Every row belongs to one group in each of 4 separate groupings. Each group adds its own fixed numbers to the row, and there is some noise. The rows also spread widely along 13 directions, which tell nothing about the answers.
Some rows, each with its group in each grouping after it:
[ 10  12 -20   4   0 -13  10 -14   3  -8   1 -12  -2  -7 -16   5  11  14
  15  -7  -7 -11   5  13 -14  -9  12   1   1  -4  11  11  -7  13  -6   1
 -15   8 -14 -13  -6  -2]
j_935 roze j_459 (0)
[-11  11  20  -3   0  22  -4  -8  10  20  15  -6 -12  -9  -5  -3   1  10
  -3  -2  -3 -11 -13   5 -13  -2  13 -17  -3   5  -9   5   0  -2  15   8
 -11  -9   8  -7  -4 -23]
j_867 Luten j_384 (1)
[  5   9 -11  -8  -4  23   0   4  -5  -8  11  -5 -12  -2 -17   7   7 -26
  14  23 -10 -30   0   7   0  18   9 -16  -4   8  10   5  -2  14 -24 -21
   1 -15  -6  33 -27   6]
j_803 roze j_466 (1)
[  9  36  -5 -14  -5 -29  -2 -24 -14   1   2  -6  16 -13 -13   2   4  27
  22   5   8 -12 -19  15   6  -6   7 -26  10  -4  14  18 -24  25   0  11
 -10  24 -24 -14  -8   6]
j_714 fogi j_466 (2)
[  7  12  -8  16   8  -8 -12 -12 -15   0   0 -29  25 -24   8   7  22  19
  14 -36   1  28  -2   0   3 -23  -3  -4   7   0   7  11 -12   9   9  25
 -15  18  -5  17   8  -2]
j_926 fogi j_364 (0)
[  1   5  -8 -22  13 -18   6  -2  28  -9 -11  -5 -10   7   4  -1   5  13
  -4  14  -5  15   8  13   3  15   0   3  36  -2   8  -5 -29 -15  -7 -19
  -6   0  -4 -15   0 -10]
j_803 Luten j_459 (2)
[  6  14   8 -17  14  -2   3   3 -22  18   0   6   1  11  19   4  12   6
  13  10   1   8  -7  -3   7  -4  -9  -6   3  21  23  14 -10   2  18 -18
 -17 -20   2  12 -16  -4]
j_867 fopo j_364 (0)
[-15  18  -3 -17   8  -9 -10  21   2   5   3  19   6  15  23  27 -12   1
   2   4   9   3  18  -5  12  -3 -24 -16  10   3  18  16 -36  11  13  -3
  18  -8   4 -12  17  29]
j_714 fopo j_384 (1)
[  1 -19  32 -14   1 -15  10   5  10  -6 -16 -26   2   8  11   1   1  21
 -29  29   4  14 -19   7 -14  12   4 -10  16  -9  -1 -16  -8 -11   1  -8
  -6 -13   9  19 -12 -29]
j_926 fogi j_459 (0)
[ 16 -30 -39   3  -6 -21  -4  21 -22 -36 -11 -13  17  35   0  13  30 -15
 -10  29 -31  -1  13   5  14  -1  -8  -5 -34  -4  30 -11   7  17  -9   3
  16 -11   1  30 -34  17]
j_935 Luten j_384 (0)
[  8  15 -12  -7  23 -22  -8 -21 -14  13   6  -4  -2 -19  -5 -20  37  10
  -9   2 -24  13  -7  11  18   0  36  -6 -15  -3   8  -6  -8   0   2  -2
 -34  32 -15 -13 -24 -14]
j_926 Luten j_459 (1)
[ 13   8   0  -1 -14   7  21   1 -10 -17   5  -9   7   4  -9   9   1   6
  16   6   5  -3 -11  24 -25  -5 -21  -7 -15 -11  22  19   0  -7 -12 -11
 -23 -17   9  13 -37   9]
j_926 fopo j_384 (0)
[ 17   9   1  -4  -3 -38   8 -22   6 -17 -15 -22   8  -1 -16  -3   8  40
   3  13   1  -2 -21  10 -11  -4   0 -11  40 -10   7   4 -23   1  -7  10
  -5  16 -10  -4  -8 -16]
j_867 Luten j_459 (1)
[ -1   0  -8  -9  12 -39  -4  -4   0  -2  12   2   1   8   9  15  -4  22
  -4  18  -3  -2   6   4   2  -6  16  -7   3  -6  13  -2 -12  23   3   4
   7  10  -9 -24  14  -3]
j_935 roze j_364 (0)
[ -9  -4  20   0  12   5   3   9   7  13   2  -8  -3  -8  19   4   5   1
 -17  -2  -5  17   5  -2  -9   1  14   3  -1   4   2  -8  -3   4  15  -7
 -17  -9   7  12   0 -18]
j_867 fopo j_364 (0)
[ -9   6  25   4  13  -4   6 -10   4  24  13   1 -13 -11   9   3  -8   8
   1 -11  10  -1   4  -9  -8  -8  22  -2  20  13   0   4 -10  20  18  -2
 -10  -1   1  -6  20 -17]
j_714 fogi j_466 (0)
[  5 -10  14  -9   4  -3  21   4  -2   6   9  10 -17  18   1   7  -5  -6
  -9  27   3 -12   1  -1 -12   4  10  -4  -6   6  14   4   1   9   1 -28
  -8 -25  11   2 -21  -5]
j_803 roze j_466 (0)
[ -7  27  19 -16  13 -13  17   0  -2  21   8  20 -12  -2  12  11 -14   2
   0  11  11 -15  -1   7 -10  -4  15  -6  -9   7  11  15 -16  23  17 -20
 -16  -4  -5 -22  -1   9]
j_926 fopo j_384 (1)
[-19  13  -3   9   4  33  -6 -13  25  26  24 -19 -11 -25   4   1  13  17
  11 -38  -5   8  12  18 -22 -20  19   4 -13   2 -20   5  10  -5  22  23
 -19  -6   7 -32  20 -30]
j_926 fogi j_364 (2)
[  2  -9  12   3   4   0  16   2  16  -5 -18 -12   0   9   8   5   6   3
  -9 -17   7  23   7 -10 -12  -5 -13  10  30   9   3   8 -20 -14  16  -9
  -7 -15  15   8  -2  -3]
j_935 Luten j_384 (2)
[ -3 -31   2  -5  -4   1 -10  19   8  -9   3  -9   2  27   5  11   7   6
 -19  21  -6   9   8  -7   5   7 -14 -16   8  -7   5 -10  -6  -7   0   6
  26 -20  24   9  -2  -6]
j_714 fogi j_364 (0)
[-18  12  16 -23 -11  35 -28  16  19   6  -9 -45  13 -15  18   2  10  22
 -11   0  -8  23 -18  18  -1  12 -12 -28   1 -12 -13  -6 -10 -31   5  17
 -11 -14   0  24  -4 -35]
j_867 fogi j_466 (0)
[ -8   8 -26  -9 -17  18  -7  12  38 -26   0 -28   7 -17 -18  13   6  -2
 -15   2 -17   1  13  34 -13  17   0 -14 -15 -32  -6  -5 -14 -12 -28   6
  -5  10  -6  -4 -16   5]
j_803 roze j_384 (2)
[  8   2  -8  11  -3 -21   6 -12  -8  -3  -1 -20   7  -7 -10  10  13  14
   1   0  -8 -17  -6   4 -15 -17  23  -7 -14  -3   0   3   4  33  10  21
  -2   8 -13   1  -5  -7]
j_935 roze j_364 (1)
[  7  10   2 -28  -2  12   9   4  -7  -3   3  -5 -11  24   3   9   3  -3
  21  41   3 -21 -14  11  -5  12  -9 -14  11  20  15  10  -4  -1  -6 -29
   1 -38  -2  19 -23 -10]
j_926 roze j_466 (2)
[  1 -13  15  -1  -2 -27  14   5   7  -1 -12  -5  11   6   7   5   3  20
 -34  -3   6  27   3   2 -10  -8  -1  -5  -6 -24   6   1 -16  -7   9   2
 -14   3  12 -17 -16   2]
j_714 fogi j_466 (0)
[  4 -22   7  10  16  -3  10   3 -15  12  19  27 -10  13   4  -2  14 -17
 -14  -1  -6   9  18 -18   4  -3   8   5  -7  10  19   5   0   3   6 -20
 -10  -6  25  -2 -18  13]
j_935 fopo j_384 (0)
[-10   4  26  -7   8  33  14   8  37  10 -18 -18 -30  -5  -5  -5   1 -18
 -12   2  -4 -10   6  -9 -14  22  15   5  35  22 -15  -4 -20  -6   9 -25
  -6 -23   0  25  -1 -25]
j_714 Luten j_384 (1)
[-12  -7 -38   0   2  20 -19  12  36  -8   9  -9  -7  -4 -11  -1  30  -9
 -11  -4 -33   4  39   8  10  14   9  -2   3  -5  -5 -13 -14  -8  -9  12
  13  12   2 -18   6  -2]
j_714 fopo j_384 (2)
[  2  22 -39 -12   3   4  -5  -2  33  -5  10  14 -16   3 -31   5   5  10
  18   0  -8 -15  32   6   8  11 -10  -7  34  -6   9  24 -41  -9 -22 -12
  12  12  -4 -48   5  23]
j_714 roze j_384 (0)
[ 16  28 -21  -8  10 -18  -1  -5 -32  28 -20  -2  19  -1   3  -3  46  11
   3  -9 -16   0  -4  -9  18 -23   8 -10 -29  17  16  22 -12  22  36  11
 -20   8 -18  -8 -26  11]
j_867 fopo j_364 (1)
[ -6 -19   0   2   7  17 -11  10  -5  13  26  21  -5  17  13   6  11   0
  -5  -5  -1  16  12 -10   5  -8 -19 -13  -4   2  11   8  -2 -19  10   2
   7 -21  40 -10  -5   7]
j_803 fopo j_459 (1)
[ -3  16  15  -6   3 -19  13  -6 -19   7  16  12  -4  -2   2  13 -13   1
   7  12  11 -17  -8  12  -7  -7  14 -13 -23  -5  16   9  -1  32   4 -10
 -16  -3  -6  -4 -12   7]
j_714 fogi j_364 (1)
[ -2   4 -36  12  14 -20 -19  -6  10 -14   4 -13   2  -4   1  10  18   9
  15  -6 -20  -1  23  -2  11 -10  10   3  29   7   7  -7 -18  22  -4  21
  19  18 -13  -3  29  -6]
j_867 Luten j_459 (1)

New rows. What belongs after each?
[-11  33   8 -12   0  11   3 -14   4  16  21   4  -5 -32  -6  -3   2   2
   1 -12  -2   4  -3  32  -8   3  25 -10 -30 -19   2   9  -1  -1  -8 -12
 -48  14  -9 -25 -23  -4]
j_867 fogi j_466 (2)
[ -2  12  15 -10   2   6  16   9  -2   0  -8  -7   6   2  21  16  -3  -4
  -1  -6  13  24  -1   9 -15  -4 -13   3   1   1  12  15 -12 -12   5 -24
 -30 -23   6  15 -20   0]
j_867 roze j_466 (2)
[  8  16   3   4   6 -26  27  -8   3  -7 -17  -7  -4   2  -2  11  -5   5
  10  -6   9  -9   3   4 -19 -14   5  12  15   8  13  13 -19  25  10  -9
 -14  -2 -13   3  -4   3]
j_714 Luten j_384 (1)
[-12   4 -13 -16   4   8  -8   5  29  -3  -1 -32 -10 -11   2  -2  14  11
  -7  16 -24  -3   7  29  -6  12  24  -3  -5  -6 -10 -19  -1   0  -9   5
  -7   2 -17  -4   3 -32]
j_926 fogi j_384 (0)
[ -6   3  12   5  -6   2   0 -13   1   9  37   6 -12 -14 -17   5 -11   7
  -6   8  -3 -24  -5  12 -16   0  33 -21 -25 -15   1   1   9  22  -6   4
  -9  10   3 -21  -4  -9]
j_935 roze j_466 (0)
[  3  34 -22 -21   0 -18   4 -10  10   1  10   4  -2   7  -5  13  -6  42
  34  12   4 -16   0  26 -10 -11 -12 -11  11  -5  16  23 -21   9   4   5
   3  -1 -13 -46   9   3]
j_926 fopo j_364 (0)
[ -9  22  10  -1   7  13  20  -6  48  18 -18 -20 -20 -19  -7   4  -1   7
  -4 -17   1 -15  15  -2 -28  -1  28  15  35  18 -21   8 -21  13  18  -7
 -11  -4 -15 -18  23 -23]
j_867 roze j_384 (2)
[ -1  -1   2   7   1  19   4   1  19  -3  -1 -19  -5  -2   3   4   8  11
   4 -20   1  20   7   3 -15  -8 -12   3  20   0   2   8 -12 -22   5   0
 -10 -15  15   2  -1 -13]
j_926 Luten j_466 (0)
[ -5  22  16  -4   6  -5   6 -12 -11  18  15   7  10 -25   7   4  -1   3
  -6 -21  11  17  -9  15  -3  -9  12 -10 -26 -11   8  14  -8   5   8  -3
 -40  15   3 -12 -16  10]
j_803 fogi j_384 (2)
[-12  -1  15  -6  10  36  -2   2  -1   2  27  -3 -24  -9   5  -5   2 -27
  14   7  -5   1   2  14  -5  20   8  -1   4  10   4  -6   7 -13 -22 -30
 -25 -22  11  37 -19 -18]
j_714 fogi j_384 (1)
[ -2  19   2 -14   0  25 -19   3 -33  14  28  16   3   2  -2   4   9 -10
  22  11  -4 -13 -13   4  19   6 -11 -38 -24   9  27  17  -4   6   2  -6
  -7 -13   9  17 -24  11]
j_714 fopo j_459 (0)
[-24   4   8 -12  27   1  -4  15  25  10   6   6 -12  -7  32   8  -4  -6
 -20 -15  -3  45  28   6   6   8   7  13   4 -10   6  -8 -26 -20   7 -24
 -26  -1   6 -16  10  -6]
j_714 Luten j_364 (0)
[ -5  25  -9  10   9  -4   0  -4  30   1  -5 -16   5 -26   1  16  -2  21
  15 -36   7  10  23  -2 -11 -13  -2   7  40   0  -1  16 -37  13   9  12
   2  18 -11 -16  37   5]
j_926 fopo j_364 (0)
[-12  42  -5 -24  11  -1 -11  -4   2  30  11  19  -7 -13   0   8  -6   3
  14   2   1 -23   9   1  21   3  17 -23  -5  10  11  20 -28  31  12  -9
  -2  10 -21 -30  14  18]
j_803 fogi j_466 (0)
[ 17   2  -5 -13  11 -47  10  -7  -8   6 -33 -23  17  13  19  -4  28  42
  -6   7  -5  25  -7   0   2 -20   1   6  18   7  12   4 -17   3  23   8
 -16   1 -13 -11  -8 -19]
j_867 fogi j_466 (0)
[ -1   3 -11   3  -3  22 -12   3   2  -7  11 -26   8 -10   0   5  15   7
  10 -14  -8  15   0  15  -9  -5  -8  -9  -7  -7   5   5   0 -15  -7  12
 -17  -6   6  16 -13 -14]
j_714 roze j_384 (0)
[ -6 -19   9  23  -3   8  -7   5   4   3   8   1   2   1  -9  10   8  -5
 -25 -14  -5  -1  10 -19  -2  -9   5 -16  -6  -5  -1   0  -5  10  13  20
  17   0  25   3   3   6]
j_867 Luten j_459 (1)
[ -8  32 -12 -19   3  -6  -8  -6   5  10   5 -18  15 -25  16   3  12  33
  -2 -18  -2  32 -12  40 -11 -16  -2  -9 -34 -28   1  13 -10 -25   5  14
 -50  14  -9 -31 -19 -11]
j_803 roze j_384 (1)
[ -2  34  22 -20  17  -5  20 -10  -1  31 -12 -17  -5 -11  26   0   2  27
  10  -8   9  12 -18  17 -25 -19  15  10  -5  17   4  17  -4   0  33 -14
 -55 -18 -17  -9  -7 -36]
j_867 roze j_384 (0)
[  4 -11  -6   9 -13   4  17   0   4 -12   7  -4   8  13   0  14   0  10
   8 -15  12   8   5  14 -24 -20 -25   1  -9  -8  10  16   3  -7   2   8
  -7 -23  26  -8 -14   9]
j_803 fogi j_384 (2)
[ -2  13 -24  14  -7  20   5  -2  -6  -3   5 -24  -4 -16  -9   4  20 -17
  17 -19 -26 -17  10  22 -15 -14  28   5 -52   3   8   0  21  30   6   7
 -27  -5 -21  15 -18  -9]
j_935 Luten j_466 (0)
[  3   7 -14  12 -14  31  -1 -13  11  -8  14 -12  -3 -21 -36  -1  19  -7
   7 -23 -10  -7   5  12 -15   3   6 -12  -9 -14  -2  15  -1 -11 -17   3
 -17   7   8  -2 -23   4]
j_935 roze j_459 (2)
[ -2   6   1  -2  10 -23  10   5   9 -10  -6  -2   1   3  14  18 -11   1
  -3   1   7   6   9   4  -6  -4  -3   4  14   0  12   3 -23  15   3  -8
  -2  -1  -2   4   7  10]
j_803 Luten j_384 (1)
[-16   6  19  10   1   0 -11   2   1  -3  26   5   7 -17   8  18 -18  -2
 -14 -11   6   9   0   9  -5  -3   5 -18 -12 -21   6   1 -10   9  -5  10
  -8  13  14   3   4  10]
j_867 Luten j_384 (1)
[  8   4  -6 -13  11 -12  13  -7  -6   9   2  -1  -5  15   9  -1  13  22
  10   3  -3  10  -3  11 -12 -15  -2   6  -3   7  14  15  -1 -11  12 -11
 -28 -18   2 -20 -18 -14]
j_935 roze j_384 (0)
[-15  -1 -39   5   5  13 -28  13  16 -16   9 -34   8  -1  27  22  15   9
  24 -18 -14  22  26  12  -3 -16 -16   5  13   2   1  -5  -6  -6  -1  26
  10 -12  -4   9  27 -17]
j_714 roze j_466 (1)
[  1  41 -14  -3   9  -9  -4 -11 -15   8  -3 -16  17 -22  10   8  14  16
  26 -32  -1  20  -3  18   2 -23   0  -1 -21  -2  17  18 -16  12  20  11
 -39  12 -24  -2  -6   0]
j_714 Luten j_364 (0)
[ -2   2  32  -4  -1  24  -7  -6   0  27   3 -13   2  -7  -1  -5  14  20
 -10 -13  11  12 -21 -12  -4  -5  -8 -26  10   3 -14  16 -10 -23  22  11
  -7 -12  24   3 -10 -15]
j_926 fogi j_364 (1)
[-10  -7   7  -9  10 -14   0  12 -15   6   7   1   5  18  34  19   2  -3
  -9  18   0   8   4   4   4 -10   7  -6 -21   8  12  -7   5  21  17  -3
   1 -18   4   5   1  -4]
j_926 fogi j_466 (2)
[ -6  -6  -4 -10   3 -23 -11  10  -5  -8   6   1  11   2  11   9   9   4
 -27  20 -12  15   6  12  13   6  10 -16 -18 -26  11 -12 -10   3 -14   0
  -5  13   1  -5 -18   7]
j_867 fogi j_466 (1)
[ -2  -5  13 -10  -7  12   3   5  17  -3  -5 -19  -8  -2 -14   1   6   0
 -20  18  -7 -12  -9   4 -12  17  10 -16   4  -7  -9  -2  -8  -9  -7  -6
  -3  -7   3  12 -20 -13]
j_935 roze j_384 (1)
[  0   7 -22  22  -6   1  -4   1  13 -12   8 -11   5 -18 -25  20   4  -6
  -3 -14 -11 -20  24  -1  -7  -5  18  -9  -8 -11   3   5 -11  36 -12  14
  12  19  -9  -1   8  17]
j_867 roze j_364 (0)
[  5   1  27   6  -5  22   4  -6  25  -8 -13 -31  -7 -22 -28  -1   4 -12
 -12   4   1 -15  -8 -15 -13  27  17 -13  53  11 -12  -3 -22   5 -16 -11
   5   2  -1  46  -3 -17]
j_867 roze j_459 (2)
[  1 -22   2  29 -22  -5 -14  -8  18 -28  24 -19  22 -10 -17  12  -7  37
  -5 -22   8  15  -1   1 -21 -12 -25 -22  30 -33  -1   4 -13 -11 -14  47
  21  22  30  -8  17   4]
j_935 fopo j_384 (0)
[ -7  23   1 -18  23  -8  -4  -5  15  23  -8   3 -10 -10   8  -7  11   7
  -8 -10 -10  12  10  -2  13   5  21   1  11  10   3   7 -30  -2  17 -15
 -21  13 -14 -24   5  -5]
j_935 Luten j_384 (0)
[  3 -24  19  18   9 -28   3  -8 -31   2  47  23   3   0   8   8  -8  -2
 -13  16   2   1  -5  -1  -3 -11  24 -15 -24  -9  25 -10  16  34  -4   5
  -5  11  21   5  -8   4]
j_803 fopo j_466 (0)
[ -3  22   3 -15 -12  23  -8   3   6  -5   8 -30  14 -10   9  17  -6  28
  24  -7  13  13 -22  27 -18  -7 -29 -20   1 -12   5  18  -9 -21  -1  10
 -17 -21   4  13  -7 -14]
j_803 roze j_364 (0)
[  5 -10  27  15   4  -1  26  -1  -5  10  -7 -13   8  -4  17   8   6   1
 -10 -21  14  22  -5  -8 -25 -19   1  10   0  12   4   5   2   8  30  -1
 -23 -18  17  24  -8 -10]
j_803 fopo j_364 (2)
[  3  19  14  21   7   0  -5 -18 -18  15  19  -9   6 -31  -7   7   8   0
  13 -19   3 -13 -10 -11  -4 -14  22 -15   4  13   1  10  -6  39  13  20
  -3  19  -6  21  12   0]
j_926 fopo j_364 (1)
[  3 -12 -10  13  -7  11 -11  -5   2  -5   5  -9   0  -1 -24  -2  23  -9
  -8  -4 -18 -12   6 -12   8   5  13 -17   3   5   0  -3  -4  11   3  15
  16   6   8  11  -5   2]
j_935 Luten j_459 (2)
[  2 -11 -11  13   4 -23  -8   3 -16 -22  24   1  16   2   6  26  -5   6
   0   3   3  10   8   7  -2 -12  -6 -13 -10 -18  22   1  -4  15 -15   9
   7   8  12   4   4  15]
j_926 roze j_459 (0)
[ 23  -4  16  -7  -6   8  25 -19  10  10 -22 -25  -9  -4 -33 -25  27  20
  -7   6  -3  -9 -22   0 -18   7  10  -8  21   8  -4   9  -6 -15   3  -9
 -24 -10   4   9 -38 -27]
j_803 fogi j_459 (0)
[  0  -4  -8   5  -8 -12  -6  -5  -8  -1  34  11   4  12  -5  18  -7  23
   5  10   1 -12   2   9 -10 -18  -1 -21 -17 -14  15  11   3  15   0  18
  10  -3  14 -31   1   3]
j_867 roze j_466 (0)
[  6  -5   3   8   2  -7  -6 -12 -10   4  12 -10   4  -1  -2  -1  14  15
   7   0  -5  -7  -9  -8  -3 -10   4 -14  17  11   4   4  -3  13   9  21
   6   5   6  10   4  -9]
j_935 fopo j_384 (1)
[  6 -15  43  17 -11   8   2  -5 -28   8  24  -8  16   6  11  11  -8  22
   4  -4  23   7 -33 -13 -20 -24 -19 -28   5   6  11  14   8   5  23  24
   3 -21  35  29  -1 -13]
j_926 fopo j_466 (0)
[ -8   3   7   6  -2   5 -28   4 -16   1  27  -1  17  -5   6  25  -8   5
   5  -7   7  -1  -4 -12  11  -5  -8 -34  -1  -3   9  10 -12  19   3  21
  21   4  11  16  16  13]
j_935 roze j_364 (0)
[  7  10 -12   2  -8   0  -2  13  -5  -6 -13  -9  12  -1 -16  19  15 -12
 -11   4  -7 -17   7  -9   5   1   0 -18 -13  -4   8  13 -18  22  -2   1
  11   0  -6  16 -19  26]
j_867 roze j_364 (1)
[ 16 -10  -1   1 -10  -6  16 -13 -31  15  15  13  -7  15 -27 -12  26   0
  -8  21 -13 -29 -12   4  -4 -10  22 -22 -51  -3  12   9  21  18   8   1
 -13  -9  10 -15 -53   0]
j_714 fogi j_466 (1)
[  3 -35  20  14   0  -1   8 -10  -1  21  35  26 -11  21 -11  -3   9  13
 -34   4   5   7   2 -18 -10 -13  10 -17 -10  -8   0   8   7 -13  16   5
   7  -7  49 -45 -15  -3]
j_926 roze j_466 (2)
[ -4 -15   1   1  12  22  -1  -2  24  25  -5 -24 -21 -10  -2 -25  45   3
 -24  -7 -33  10  10  -7  -7   5  36   8   2  13 -23 -17   8 -16  22   6
 -17  -4   4  -3  -9 -44]
j_935 fopo j_364 (1)
[-14 -22   7   3 -12  11  -2  20  12 -18  16  -3  -3   7   1  16  -7  -8
 -22  16  -8  -4   8  13 -16  11  -2 -17 -20 -25   4 -13   5  -2 -13   1
   9 -12  20  10 -11   3]
j_935 fopo j_459 (1)
[ 17   1 -49   7   7  11  -4 -11  12 -14   3 -20  -8  -1 -23  -7  41   4
  26  -7 -24  -3  20   6   0  -3  -3   9  29  11   3  11 -11 -14 -21   1
   0   3  -2  -3 -11  -4]
j_926 roze j_384 (1)
[-13  -7  30   2  10  -8  30   1   2  15   4   8 -18   5  21  10 -13  -1
 -12  -7  14   5   6   7 -31 -14  17  14 -16   0   3   2   9   8  19 -20
 -29 -24  12 -11  -3 -11]
j_935 fogi j_459 (1)
[-18   3 -11 -19  22  15 -22  17  14  26  10   4  -1  -3  29  -3  23   4
 -18 -11 -19  36  21   3  18   2   0  -4 -15   1   3  -2 -15 -26  18  -1
 -17  -2  11 -25   1  -6]
j_803 fopo j_384 (0)
[ -6   7  15   3  -2  30  -3 -13   5   8  31  -9 -13 -18 -13   0   1  -4
   7   2   0 -11  -9   8 -14   7  19 -16   5   4  -6   3   5   0  -8  -4
 -10  -4   9   7  -6 -20]
j_926 roze j_466 (2)
[-15  -6  -4   0   9   7 -20   2   1  -2  42   3 -11  -2   7  13  -4  -3
   3  13  -8  -1   7  10   1   5  12 -15  -6  -9   4 -10   4   5 -14   3
   6  -2  11  -1   7 -11]
j_714 roze j_364 (1)
[ -5  20  -5 -10  -8  13   7  -8  43  -1  11  -4 -14  -4 -15   2 -10  40
  17  -4   3  -7   6  25 -29   1 -15  -5  34 -12  -3  18 -21 -22  -7   4
  -6  -4   5 -45  10 -15]
j_867 fopo j_384 (0)
[ 10  11 -11  24  -4  -2   0 -39  -2   2  35  -4 -11 -10 -27  -2   1  30
  50 -20   2 -29  -5   1 -17 -26  11  -8  30  14   7  20   2  26   4  27
   7   7  -2 -19  23 -16]
j_935 Luten j_466 (0)
[  0  22 -22 -24  18   0 -13   4  11   6 -11  -1  -8  -1  -2  -6  25   0
  10  10 -17   1  15  -2  24  19  -2  -9  37  13   9   5 -38  -7  -4 -15
   2   7 -15  -1  -2   2]
j_714 fopo j_459 (1)
[-20  12  34  -9   3  -6  -7   1   5  15  15   2  -2 -14  13  12 -20   8
 -13   5  14  -2  -9   3  -2   4  14 -25   3 -10  -3  -1 -15  17   8   3
  -2   6   1  -4  12  -7]
j_714 fogi j_466 (1)
[-23  -7 -25 -11   8  28 -40  24   2  -1  25  -3  -6   9  16  12  15 -25
  -3  17 -34  -6  21   8  26  15  11 -19 -33   7   8 -19   6   9  -1   6
  20 -11   1  14   7  -6]
j_935 Luten j_384 (0)
[-29  15  10 -13  -3  38 -19   6  18  22  40   7 -23  -8  -1  10 -14  -1
   1  10  -4 -25   3  13  -6   7  17 -30 -19  -5 -10   2   1   4   3   5
   6 -14   6 -24  11 -16]
j_714 roze j_466 (1)
[  8   7 -11 -11   1  -9 -17 -10  -6  -5  10 -18  15   0   1   0  16  30
  10   5  -6  17 -18  13   9  -5 -13 -21   5  -8  13   5 -12 -12   1  18
  -5   4   3   1 -10 -11]
j_803 Luten j_364 (0)
[  1  13   8  -2   9 -19  24   5  13   0 -25  -3  -2 -10   6   8   1  -8
 -15  -9   1   6  15  -1 -12   3  11  13  12   1   7   8 -28  14   5 -22
 -21   8 -13   4  -7  14]
j_935 fopo j_384 (1)
[ -4  21  -8  -9   2  24   1   5   4 -10   1 -18  -6  -5   4  13   5 -18
  24   3  -7  -6   3  16  -3   9   0  -1   0  13   8   3  -8   8  -4 -17
  -9 -19 -11  30  -8  -5]
j_926 Luten j_364 (2)
[ -2  -3  12  14 -12  19  -3  -5  20 -18  27 -10  -2 -13 -17   8 -16  13
  14 -10  10  -1  -1   9 -23   5 -19 -14  35 -13   4   7 -13 -11 -20  10
   3   1  20  11   7  -5]
j_714 fopo j_384 (0)
[-25  12 -11 -31  19 -13 -15  12  18  -1  23  17  -8   6  33  21 -19   0
   3  18   1  12  23  24  13  13  -2  -4   7  -6  14  -6 -21   2 -11 -18
   2  -3  -1 -25  22   7]
j_803 fogi j_384 (2)
[-10  10  -1 -10  14  -6  30  22  39   1 -29   5 -17   9  16  16  -6  -9
 -14 -10   5  12  40   0 -18   1  -5  27  23   3   5   9 -36  -3  10 -34
 -13 -16  -3 -19   5  14]
j_714 fopo j_384 (1)
[ -1  -3 -15  20  -7  -1   8 -10   9  -6  25  -3  -7   5  -9  20 -11  17
  24 -16   4 -21  14   7 -30 -27   1   2   2   1   6  15   6  24   5  20
   8 -10   8 -23  21  -2]
j_935 roze j_384 (0)
[ -3 -14 -25   8   4  13 -26   8   8  -9   7 -18   1  -2  -8   1  32  -7
 -13   0 -28   6  15  -2  16   6   7 -15  -4  -5  -2 -13  -6  -6  -7  17
  16   8   9  10  -3  -4]
j_926 Luten j_459 (1)
